The same things were measured in two ways. Each way mixes the same 12 hidden numbers, adds some noise and spreads widely along 7 directions of its own, which tell nothing about the thing.
Some things both ways: the first way, then the second way.
[  4  18   3 -26  42 -39  12 -21 -13   6 -22  19 -27  30  51  17 -36  35
  21   7   3 -33]
[ -3  14 -15  -9 -26  -4   6  15  14  -6  -4   6   1  10  -5   8  -8  16
 -29 -32 -35   8 -32  28  17  15 -17  10 -22]

[ 17  12   0  30 -34  20  22 -29  53   7   7 -20  -1 -19  17  38   7   0
  19  41 -16  -9]
[ -8   3  11   3 -13  42  41  30  32  -3  26 -26  -9  21  -6   6 -28 -14
  15 -23 -20 -20  22   1  13   2 -33 -10 -17]

[  3   6  30 -11 -21 -27 -20  11 -12  37  23 -13  26   8 -14  47  20  18
   0  12  -9  -6]
[ 26  14   9  16 -39 -12 -25  -4  -9  -1 -35  14  -7  -2  17 -18  19  -7
   1  28  -4  27 -12  21 -21  23  -1 -11   1]

[ 12 -15  12  26  24  60   8  30 -41 -35  30  10  10  -4 -54   5   0   0
  11 -22  21  23]
[ 20  -4 -20  -8  17  -3 -40   0   6  12   4  28  25  -3 -31 -19  25  -4
 -14 -40  13  -7 -26  -1   3  -7  26 -14 -15]

[-14  -5 -14 -28   7  -5 -22 -15   4   4 -14  14  -8  20  11 -11  -2 -24
 -25 -21 -18  -1]
[-19   4 -34  -3  -2 -31 -15   9 -15   4 -10  24  31 -11  36  36  15  -1
 -26  24   4 -26  -3   3  43  43  26  61  10]

[ -9  -6   0 -14  -9  -6 -25   0 -11  18   2 -16  11 -16 -37  -4  29  34
  -1 -20  19  42]
[-10  -4  21  -8  46   8  11 -13  39  -5  13 -22 -12  27 -32   8   4   1
   1 -59   4 -13  16 -33   9 -19   2  -9   2]

[-25  24   9  -1   3   3   6 -11  22  13  -8  -1  -7  20  -3 -21  -5   1
  -7 -21  -9  27]
[  5  12 -40  -6  11   3 -25  15  11 -16 -16   6   0   3  -2  21  14  -4
  -9 -22   9 -18  12   4  -2 -14  28   9  11]

[-12   1 -19   6  33   6  12  14  18 -15 -11  -5   4 -11  29 -26  -5 -33
 -36  14 -22 -13]
[ -6  11  -4  -4  -3 -13  -3  19   6 -15 -16  -6  -7   1  19  29   6  11
  14  12  16   2  -3  14  -2  11   2  47  -2]

[  1 -35   8 -35  20  22 -40  21 -69  -4   2  -2 -11  29 -33  -5  15  45
 -23 -21   3   9]
[ 12  53 -11  12 -18  -5 -43 -22  -9   1  -6  16 -10  27 -31  -7  25  11
  15 -70   1  16   5 -13  -7 -14  54  -8 -15]

[-21  -9 -24  14 -13 -27   3 -14  27  24  23  -4  14 -10  27  20  43 -45
 -65   3 -24 -15]
[ 18  -5 -15  18 -13  16  -1  26 -11 -28 -17  -3 -11 -11  29   8   1  28
 -27  44 -19  33 -33  33 -24   9 -39  41 -17]

[ 21  38 -18  15 -17 -10  20 -24  45  18 -22 -14   1 -19  50  25 -36 -44
 -13  54 -23 -13]
[ 10 -28 -13 -23  11  15   7  -9  13  -5   3 -22  12   8  15   7 -10 -31
  19  -9   4 -11  21  -6  20   9  -4   1  18]

[-21  -8  -6 -34 -26 -32 -10 -28  -2  42   2 -24 -16   9  36  10   9  21
 -40   5 -12  20]
[-13 -25  15 -13  -2  10  19  20   3   1  -2  -6 -23 -14  38  -9 -30  -1
  -7  23   3 -23   1   3   7  -9 -32  11   2]

[ 29   3 -44 -15  19  29  10  24 -38  -9 -39  -2 -11 -14  17 -26  -1  -1
  -4 -16   9   5]
[  4 -31 -40 -39  21  -2  21 -26  18 -22  -4 -27   0   5 -12  -7 -12 -11
 -31 -38 -48  19 -15   7  18 -19 -22 -31  17]

[-14  -9  57  58  -4  19  31  70  22 -64  85   7  51  17 -62  12  22  -2
  44 -17  23 -20]
[  4  42  28   7 -22 -24 -11   8  -4 -15   7   0 -22   6 -12 -22  18  21
  33   8  14  19 -33  -7 -37 -10  -3 -14 -19]

[-35 -19  22 -31  25  21 -29 -32  33 -13  18 -10  17  37  13  39   5   6
  -3 -25 -25 -16]
[-12   4 -34 -10 -10 -29  25  13  -5  -4  19  25  13 -15   9  34 -11 -11
 -43  27 -38 -37 -31  47  49  48 -37  23  15]

[ -9  19  17  -2  -3 -63  29  14   2   0   2  18  -9  -2  17   1  -9  31
  48   5  25 -23]
[-23   1  -8  20  -2  11 -50   6  -2 -11 -37  15  -3   2  -2 -22   7  -6
   4 -27  35   4  11  -8   9 -10  47  21  -8]

[ -8   0   7  10 -44 -36  -3 -30  37   5   4  -8 -15 -33   0  -9 -11  17
  37  47  23  23]
[ 16 -16  19 -35 -16 -26 -15 -13   5   8  39  19  16  20  17   4  -1 -27
  -1 -17  17 -39 -12 -10  24  36  18 -21   1]

[ 16  -1  -5  -5 -66 -34   3 -11  -2  17  -8 -21   2 -30 -15   3  -6   7
  -8  14   6  29]
[ -3 -12 -21   4 -12   0  -7  14   3 -45 -11  14 -12   8  30  44  -3   2
 -48  20  -8  -6 -25  37  15  24 -19  11  15]

[  7   0  -8  -5 -45  44 -15 -10   2  20 -39 -22  12 -62  -9  -4  20 -25
   0 -31   0  48]
[  3  -2 -52 -31  11 -18   2 -19   8   2  12  10  21   4  -3  39  -3 -29
  -8 -30 -31 -20  -6  26  42  19  -3 -11  47]

[ 47  18  14  30 -24  33  12   4  16  -9  25  -8  20  25 -25  25 -14  -1
  27  -9  -5  -2]
[-28  25  -7   7   8  -5  14  21  30   7  -3   2   8   6  -4  32  11  20
 -18 -25  -9 -18 -12  -7  20   1  -5  12  -4]

[-41  -1  26   4 -33 -23   8   3  23   7  32  -5  11   4 -17  -2   6  -1
   8 -16  16  30]
[ 10  13   8  -4  -3   7  -1  28   4 -30   5  -8 -28  12   0  11  13  37
  25  -3  16  40 -31  13 -49 -45 -10 -18 -26]

[-22  29 -11  19  20  27  18 -15  75 -24 -10   5   1  -2  17 -41  13 -27
  14 -21 -11   8]
[-38   8 -33  33   3  35  12  69   8 -42   2  -2 -15  -5  21  40 -16   1
 -10  39   3 -21  15  29  -2  -3 -18  40   8]

[ 15   1 -38   8 -23  14   3   1  13  -8  -4  -3  -2 -12 -14 -18  15 -11
  -4   1  15  18]
[-12 -16 -17  12  -7  54  47  -5   6 -48  34 -41 -35  32  31  30 -54 -25
 -16  -6 -40  -5  37  10  15   8 -35   8  19]

[ 31  24  21   8  40  27  -2  23 -14  -5  10   0  13  16  21  21 -27  -2
  14  22  -8 -22]
[ -6   5  13 -20 -11 -13   3  -7  23  19  11 -10  17  16   6  -3  -9 -18
  20 -30  -9 -22   7 -16  27  31   1   9   8]

[ -8  36  -1 -16  18 -32  -2  -2   4  15 -49   2 -15  -7  11 -13 -19  18
  17  24  -6  -1]
[  1  22  19   7   5 -22  -3  29  25 -10  -5   1   3  18 -12  26  34   6
  13   9  15   4   9   8 -17  22  14  23 -16]

[ 14  -3   3  11   3  23 -24  10 -23 -21  11   2  18  19 -40   7  12   6
   0 -18   2  12]
[  9  45  47  -7   8 -66   0  12  11  33  22  25  11   8 -23   5  57  53
   4   1  -3  16 -53 -14 -31   1  -1 -11 -34]

[ 14  10  36  14 -27 -41  11  -6 -23  21  27  -2   4  10   4  47 -27  23
  14  27  11   1]
[-12  -3 -19  50 -21  46 -58  44  -8 -25 -28  47 -17   1  24  18 -11   2
 -33   2  24  -1  -2  49  -7   9  16  41  -4]

[-39  -4  44   3  52   0 -23   3  29  -9  49   5  20  56  18  -2 -16 -15
 -15   0 -26 -20]
[  4  -9 -26 -37  31   0  -7  19  25 -22   4 -23  11  12  -7  16  13  17
  -7 -32  -4 -16  -8 -27   8 -19   5  12  -2]

[ 14  38   7  17   0  28  29  18 -13 -19  -3   5   3  43  -2   5 -36 -23
 -21 -18  -7   9]
[ 16  10 -19 -24  -5 -33  -3   1  -9   1   7   8   2 -18  13  -6   8  -6
  -6  26 -12 -19 -24   6  -5   4 -11  -8  17]

[-31 -11  -8 -18  21  13 -25 -11   1   1 -33  12 -19  -4   5 -35  21   1
   2 -28 -14   9]
[-24   0 -15 -27  36 -20  24  29  29   9  16 -12  24   9 -10  28  13   9
 -13 -22 -21 -32  15 -21  34   6   5  32  -5]

[-27  37 -19 -24  17 -22  17  -2  42  12 -22   8   2  -4  -8 -50  40  16
  10 -64  15  25]
[ -8  29   1 -21   6 -39   7 -24  27  -7 -15 -25   7   7 -18   1  26  12
   4 -30  -2   1 -23 -34  14   3   9   0  -2]

[ 14 -18 -13 -42  14  32 -23  17 -12 -10 -10 -38   3  21  26 -26 -21  19
 -18  -2 -19   6]
[-18 -12 -21 -35  -4 -21  14 -17  -2 -13 -19  -7 -25 -11  27   7 -18 -14
  -6   2  -8 -12  -9  10  23 -22 -17 -32  40]

Other things, the second way, with their names:
Z746: [  8  -6 -46  -1 -19  -3  -6  11  19 -35   0  23  14  15  13  61 -12 -27
 -69  -4 -35 -39 -13  61  46  77 -18  36  22]
Z385: [-11  44 -18  12 -35  -8  -9  -3 -16  -3 -20  17 -36   2  13  17 -21  -8
   4 -14 -15 -14  18  34  12  11   7  29  18]
Z576: [  3  56  27  16 -34   7   0   9   2  12   4   6 -27  18   6  26   2  27
  42 -30  29  -2  -8   3 -10  -7   4  16 -27]
Z508: [  6   8  -1 -25  25 -22 -33 -34  12  27 -14  -6  21  -3  -1 -22  26   5
  22 -43  24  -4 -13 -58   1 -23  34 -11  18]
Z205: [ -5   5  10  -2   8 -20 -15  31 -10   4   8  29  -1 -18   1 -10  27  25
  -7  30  17 -17 -43  -9  -6 -22 -12 -25 -11]
Z525: [ -4  13   8   4  20  24   9  20  20 -13   6 -22 -15   7 -10  -2   8  34
   7 -24  10   4 -15 -29 -21 -44 -14  -3 -24]
Z505: [-14 -21  -9 -15  19 -24 -22  49   1   7 -13  19  23 -13   2  -8  24   4
   8  26   7  10  -1  16  -5  -3  17  22  -9]
Z162: [ 13  24 -30  10 -19  -7 -62 -11 -26   5 -33  24   8 -26  18 -27  16  -5
  16   6  39  -4 -21  -8 -13  -6  36  16  11]
Z840: [-49  31  39  46  13  11  26  42  13  -5  -1 -11 -28   5  16  25   0  29
  21  28  27  -5  24 -13 -11  -6  -9  62 -18]
Z340: [ 25  37   6 -55 -16 -82 -11 -28   1  19  11  10  21   4 -13  -2  37  32
   4 -33 -12  11 -70 -11   1  12  10 -12 -15]
Z128: [-11   8  14 -24 -16 -23  32   8   3 -14 -20 -28 -28  -1  23   2  -1  12
  23  24  -9  11  -6  -3  -2 -21 -29 -19   4]
Z24: [-24 -10  19  -6  49 -28  27  33  15  10   1   3   0 -34  -7  -5  23  35
 -10  41  17  -2 -43  -6 -11 -32 -36  11 -17]
Z786: [  7 -21 -45 -22   7   7  -2  19  20 -53   7 -15   8  19  14  32   1   9
 -60 -15 -33  -1 -17   8   7   9  -2  10  -1]
Z106: [ 11 -52  11 -42  43   0  26  -1   6  15  35  -4  10  -7  -7 -13   0  14
  -6 -15   2   6 -37  -7  10 -31 -29 -19 -27]
Z37: [-14  13  -1   9 -15   0 -23  -2   3  -3 -10   9   5   2  10   0   1  11
   3 -24  32   7 -25  -2   7   9  23  34 -22]
Z940: [ -6 -15  -5   1 -15  27  20  34   2 -12   4 -14 -14  -5  36   1 -30   6
 -11  24 -23   1  -5  17  -4   0 -40  24  -7]
Z185: [-17  -2   5  15  14  23 -18  36  10 -22   5   0 -20  11   7   0  -5  -1
   2  -1   9 -16  25 -11 -17 -19  10   7   7]
Z648: [ -9  16  26   0   1 -15   2   8  17  25   8   5  18   1   1  -1  12  27
  -4 -20  16 -12 -30 -22  14  17   1  34 -36]
Z32: [ -2  16  37  35  21  11   9  41  -7  17   0  23 -40 -32 -18 -20   6  17
  43  49  27  13 -19  37 -54 -45 -51  -9  -8]
Z969: [ -4   8  10  17  11   1 -10  16  -8 -21 -31   9 -45  -5  15  25  12  23
  21  22  40  33   0  32 -38 -36   2  22  -5]
Z153: [  4  10 -27 -44 -13 -15  30  -7  22 -14  34 -22  -9  31  26  50 -36 -21
 -13 -34 -53 -38  25  15  26  34 -13  20  36]
Z755: [-18  24 -19  23  10  27  30  20  25  -5  -1 -21   7  10  -9  38  -1  20
  -3 -23 -17   6   2   6  20  12 -21  53 -16]
Z151: [-40 -11   1   2  17   7  30  45   9 -19  11  -9 -16  -3  12  12 -12  16
  -3  17   5   5   3  11  -4 -26 -11  21 -17]
Z798: [-26 -23 -25 -20  12  13  13  17  15 -30   0 -17  -4  -3  29  27 -25   1
  -4   1   4 -13 -18   7  21 -10 -26  18  23]
Z855: [-15  13 -16   4  -8  34  -7  10  -1  -1 -16 -10 -23   3 -10 -18 -14   6
  35 -42  -5  22   3   0  -3 -54  -3 -28   2]
Z842: [  3  -1   3 -22 -15  -6  32   3   6 -20   3 -34 -20  18  24  11 -10  -5
   5  12 -34  -1  21  -9   6   4 -22  -8   8]
Z80: [ 41  -3  -9 -48 -11 -14 -20 -29   4  34 -21  -6  15  -2 -10 -37  17  -9
  29 -45  -6   8 -12 -20   5 -24  10 -51  -1]
Z291: [ 15  12   8  -4 -18   5 -11  -7  -1  31   0   2   9   4   0 -26   9   9
  39 -30   1  41 -19  -1 -22 -22   6 -23 -17]
Z936: [  7  24  -6   9 -42  -8 -41   3 -37  20 -32  35 -19 -15  31 -20   8   7
  26  10  15  23  -8  20 -21 -25  21 -18   5]

Some of these things the first way, each followed by its name:
[-29  -1  20 -37  29 -12 -15  -6 -12   5 -19  16  -4 -13  13 -13   9  23
  33 -50  18   9]
Z855
[ 34  15  12  10  25  -8  -5  34 -33   3   4  29   3   3 -10 -36 -24  -5
  19 -16  30   2]
Z508
[ 19  52   1  11  20  -9  34 -15  12 -15  11  13  -1  62   4  17 -51 -10
 -19  -9   1   2]
Z525
[  2  -4  41 -35  60   8 -23  28 -27  -8  28   6  13  45  17 -10 -58   6
  12 -11   9  -7]
Z798
[-24 -16  37  -2  38  21 -20  11  -6 -12  23   5  22 -12 -55  -1  11  18
  33 -31  16  21]
Z746
[-40  10   6 -65   7 -65 -36 -48  -2  45 -38   9 -26  13  50  -7  -4  32
   1 -22  -3  12]
Z936
[-12 -38   6   7  18  14   0  25  -3 -30   7 -13   4   7  16   1   8  12
 -14   7 -17 -37]
Z385
[-26 -16   7  -3   9  -3  -9 -39  50   0  31 -17   7  11   4  14   4   2
 -28   5 -13   3]
Z576
[ -9 -13   2  -3 -19 -17   2   8  -9   6   3  -2  -7   1  17  -6   5   3
 -17  -4   2  -6]
Z340
[-20   2  -6  23  22 -20  20  10  38  -4   9  24  -5 -25  16 -56  25 -21
   1 -18  18  -7]
Z162
[ -2  23   2 -11 -16 -24   2  -4  -4  28   1   2 -16  43   5 -12 -16   9
  -9  -4   1  20]
Z786
[ -6  -4   8  11  -3 -51   5  12  18 -15   5  26   0   4  -8 -16  -3   6
  38   9  18 -34]
Z840
[  4  12 -52 -30  17  24   7 -12   9 -10 -30 -16 -29  31  54 -23 -13   3
 -23   9 -21   0]
Z151
[-25  -2 -18 -55   4 -23 -19 -24 -13  27 -28  -2 -20  16  21 -11   7  23
 -23 -34   2  21]
Z24
